The groups are shells around one centre, one inside the other: the same stretched ball of 6 dimensions in 7 sizes.
Known rows, each followed by its group:
[-30.9  32.4 -32.0   8.4  10.5 -30.8  25.5 -11.4 -20.8] | verat
[-11.2  48.0 -23.3 -17.4   5.4 -47.1  46.9 -17.7 -55.1] | vonen
[-10.7  23.2 -40.6  -9.0   5.8  -7.5  16.6 -16.1  -7.4] | giru
[-19.5  27.7 -47.3  -9.6   5.1 -36.2  35.0  -2.7 -18.7] | vaban
[-24.9  45.9 -29.3  10.4   9.8 -51.6  22.2 -16.6 -29.4] | vaban
[-14.6   1.7 -43.1 -15.3  -2.8 -21.0  60.2  -7.7 -25.2] | verat
[ 11.4  83.8 -44.1 -67.6  38.9 -40.5  19.6  -7.4 -70.3] | zem
[  0.6  48.8 -45.2 -32.4  26.8 -35.9  20.7 -14.4 -42.8] | vonen
[ 11.1  66.0 -31.3 -52.0  23.7 -19.7  19.7 -20.3 -56.5] | giru
[ 13.6  57.1 -40.5 -58.1  32.3  -9.1  16.2 -18.0 -51.9] | verat
[  9.4  41.3 -34.5 -34.8   0.2  -5.7  19.3 -21.2 -23.7] | vonen
[-10.2  15.6 -29.7  -4.4 -14.6 -38.2  57.4 -18.8 -30.7] | giru
[ 17.2  27.3 -41.6 -45.0  -4.0  -3.7  33.7 -19.4 -25.2] | sas
[-24.2  10.7 -20.9  15.3  -5.8 -27.6  47.4 -24.9 -25.9] | vaban
[ -0.4   4.6 -35.6 -27.2 -22.5   0.7  57.0 -13.4 -15.6] | zem
[-15.9  75.7 -36.8 -22.9  36.3 -39.9   1.8  -9.3 -43.7] | vaban
[ 18.7  47.9 -40.5 -37.7  26.9 -16.5   4.0 -31.2 -37.9] | zem
[-29.6  42.5 -38.6  -4.9   3.8 -48.3  38.7   1.5 -28.1] | giru
[-10.2   0.3 -39.8  -2.0 -16.4  -8.5  39.8 -16.3   0.0] | giru
[-13.2  23.9 -37.8 -22.5 -11.8 -24.9  54.5  -3.5 -25.9] | giru
[ -2.5  42.9 -43.5 -50.0  29.6 -18.8  38.9  -6.6 -54.5] | giru
[ 13.5  16.5 -34.8 -23.5  -0.3 -23.6  41.8 -32.1 -36.1] | vaban
[ -2.6  10.1 -29.1  -8.6   6.9   0.8  28.1 -32.3 -21.9] | sas
[-38.7  35.5 -29.4  12.2  16.1 -31.2  24.8  -9.5 -24.1] | zem
[  5.1  -1.2 -41.0 -43.2 -12.1   6.5  65.9 -11.5 -27.6] | detat
[ 17.9  32.1 -29.5 -34.6  22.1  -5.5  20.9 -39.2 -46.4] | zem
[  5.8  10.7 -47.7 -45.5  15.3  -0.3  47.0 -13.5 -36.3] | vonen
[-22.9  38.9 -32.1 -20.0  21.9 -30.6  43.6  -7.6 -49.8] | sas
[ 20.5  26.6 -22.1 -25.0  -4.5 -10.7  30.8 -43.0 -36.5] | zem
[  7.9  49.9 -45.2 -58.0  21.9 -28.6  41.0  -7.3 -57.4] | verat
[ 17.6   1.8 -33.3 -31.2   1.7   6.2  42.0 -36.2 -31.6] | vonen
[  6.5 -19.2 -35.6 -18.9 -21.8  -3.4  69.2 -26.0 -20.8] | detat
[  6.1  21.5 -45.5 -37.8 -11.0 -25.3  53.9  -8.7 -29.0] | zem
[-23.0  60.1 -35.2 -23.6  20.3 -37.4  28.6  -0.9 -43.4] | verat
[ -4.5  54.4 -32.1 -44.9  16.2 -15.2  33.5  -9.0 -49.2] | detat
[-16.2 -19.7 -35.8  -2.0 -24.9   0.1  64.9 -13.6  -4.1] | sas
[ -6.8   6.7 -19.8   3.6 -16.9 -17.2  48.5 -32.4 -23.4] | vonen
[ 27.0  53.7 -39.4 -48.5  23.7 -11.6   3.0 -32.6 -40.2] | detat
[-35.6   6.5 -39.0  -3.9   0.0 -11.6  53.6   2.0 -16.1] | detat
[ 10.6  28.6 -25.9 -26.6  -8.3 -16.8  40.4 -29.9 -35.9] | verat
[  2.2  -7.8 -41.5 -21.2 -10.8   9.9  45.4 -20.1  -7.9] | verat
[ 18.3  13.7 -44.0 -37.7 -10.7  -2.7  37.2 -22.1 -16.7] | detat
[-26.4  24.0 -38.9 -26.1   8.3 -21.3  60.1   4.3 -39.6] | detat
[  2.8  79.0 -41.6 -52.1  39.0 -40.3  14.6  -9.2 -62.4] | sas
[ 30.8  28.1 -41.4 -59.5  19.1   3.8  28.4 -31.6 -45.7] | vaban
[ -4.0  19.4 -24.6 -18.5   9.0 -11.6  44.2 -28.2 -43.2] | sas
[ -3.6  20.5 -41.6 -14.3  -9.1 -36.2  44.9 -14.1 -22.7] | vaban
[ -3.1  44.6 -28.5 -11.4   3.9 -13.9   7.8 -25.6 -18.0] | vonen
[ 15.4  20.3 -30.8 -28.7  10.6  -7.9  31.5 -37.0 -39.5] | sas

New rows, each followed by its group:
[  4.4  33.4 -48.7 -40.4   1.3 -28.7  42.2  -6.4 -32.0] | vaban
[-26.7  18.8 -26.1  -2.3 -12.0 -26.9  58.4  -8.6 -28.2] | sas
[  6.4  64.5 -49.1 -48.7  29.0 -34.2  14.0  -8.5 -45.2] | vaban
[-13.5 -11.6 -33.1  -5.7 -25.2  -3.9  64.5 -14.5  -9.7] | giru
[  4.8  65.4 -40.1 -42.4  19.1 -49.5  29.0 -11.8 -55.8] | sas
[-20.1  66.9 -37.8  -9.7  22.8 -42.1   2.4  -8.1 -27.8] | detat
[ -7.5  25.2 -36.2 -32.7   0.1   4.9  37.8  -8.8 -22.1] | zem
[  3.4  66.0 -33.1 -41.7  12.4 -28.0  20.9 -13.8 -45.0] | sas
[ 30.9  29.7 -36.9 -58.0  11.7   0.3  33.4 -32.5 -47.4] | sas
[ 13.2   0.0 -38.3 -34.5   3.8  17.2  38.1 -29.1 -22.8] | sas
[  4.3  -6.9 -38.8 -22.0 -28.4  -5.9  62.5 -17.5 -12.0] | zem
[ -4.3 -10.5 -30.2  -1.2 -12.2  14.3  36.2 -30.9  -2.2] | vaban
[  8.4  44.4 -26.5 -21.1  -3.4 -32.9  28.7 -29.2 -37.3] | sas
[-33.5  56.5 -25.3   1.7   9.9 -42.6  25.4  -6.6 -33.1] | detat
[-39.3  11.0 -26.6  18.7  -6.7 -24.4  46.6  -9.8 -14.1] | vonen
[ -6.1  25.3 -30.2  -3.8  -1.2 -37.6  38.5 -25.2 -31.8] | verat
[  7.9  27.0 -40.4 -28.8 -13.8 -28.8  43.8 -16.0 -25.2] | zem
[ -9.9  60.8 -30.5 -21.0  21.6 -53.4  30.2 -16.1 -56.9] | giru
[-20.8  17.7 -47.3 -18.7  -1.6 -25.6  51.6   3.4 -20.5] | sas
[ -3.9  -2.2 -50.7 -26.6   5.6   1.9  43.6 -10.8 -14.8] | zem
[ 16.7   7.7 -30.0 -36.9 -11.4   0.7  54.4 -30.1 -34.6] | sas
[-19.3  53.5 -28.7   2.5  12.2 -43.7  13.7 -18.3 -29.2] | giru
[ -7.7   4.8 -32.0   1.9 -21.6 -27.4  50.8 -22.1 -14.3] | sas
[-16.2  30.7 -24.4 -12.7  -6.5 -32.8  54.9 -13.7 -40.5] | giru
[-14.2  12.3 -27.5  -7.9 -18.8 -13.5  52.7 -15.1 -18.6] | giru
[-26.7  44.4 -40.4 -11.1  22.6 -17.4  12.2  -3.9 -19.7] | zem
[-14.0  -4.9 -43.6 -15.0  -9.0 -13.6  62.2  -7.3 -18.3] | verat
[ 13.1  30.7 -42.6 -34.0  18.2 -15.0  21.3 -26.2 -33.8] | sas
[  1.3  17.5 -47.3 -51.2  12.1   8.6  45.2  -5.7 -31.9] | detat
[ -5.0  22.5 -27.7 -18.6   5.2  11.2  23.0 -24.8 -19.1] | zem
[-12.2  15.3 -40.7 -17.2 -10.5  -9.3  41.9  -6.9 -10.4] | verat
[-14.1  37.2 -37.2 -15.0  -2.2 -17.4  24.7  -8.1 -13.9] | sas
[ -3.3  20.4 -29.0 -11.1  -0.4   5.1  19.6 -27.6 -12.3] | sas
[ -3.2  21.7 -43.1 -17.0  10.3  -6.1  17.7 -18.8 -13.0] | giru
[-27.9   7.2 -39.5   8.6  -3.8 -30.4  46.2  -8.3 -13.0] | sas
[  2.8   5.8 -42.3 -34.7  16.2  16.7  33.6 -20.6 -24.6] | zem
[  1.8  19.3 -29.7 -32.0  -4.9 -31.5  70.2 -18.8 -54.4] | zem
[ -9.8  20.9 -37.3 -31.1  19.9  -2.7  41.2 -12.9 -38.8] | sas
[-20.0  23.8 -21.2  11.8  -3.4 -19.5  27.3 -26.2 -17.5] | sas
[-16.3   4.4 -28.2 -10.6  -4.0  -3.7  54.3 -17.2 -26.5] | verat
[ 27.3  23.5 -38.4 -61.2   7.5  13.5  36.7 -27.0 -39.9] | vaban
[-13.0  33.3 -48.7 -29.3   6.4 -39.9  48.9   2.3 -35.0] | vaban
[ -6.1  37.5 -49.8 -44.3  32.0  -7.0  25.2  -4.2 -36.9] | zem
[-15.5  15.8 -25.1   8.8 -17.3 -21.3  37.8 -23.0 -11.6] | verat
[-34.0  58.4 -37.3  -7.5  21.7 -35.9  15.5   1.7 -27.5] | zem
[-32.2  31.6 -27.4   0.7   0.5 -43.2  52.9  -6.2 -37.5] | giru
[  5.8  44.5 -30.3 -36.7  13.6 -38.0  45.4 -22.2 -61.4] | giru
[-12.1  32.3 -18.2   9.1 -11.8 -27.5  26.9 -29.7 -19.7] | zem
[-23.9  17.9 -23.7  22.3 -18.0 -23.8  28.8 -22.3  -2.1] | zem
[-20.0  12.9 -36.9  -5.6 -21.7 -30.3  58.6  -4.0 -15.1] | vaban
[-14.3  38.8 -22.4  -8.3   8.8 -11.1  21.0 -23.1 -28.6] | vaban
[-11.0  13.7 -45.9 -10.5   9.3 -16.3  29.4 -13.8 -14.6] | vaban
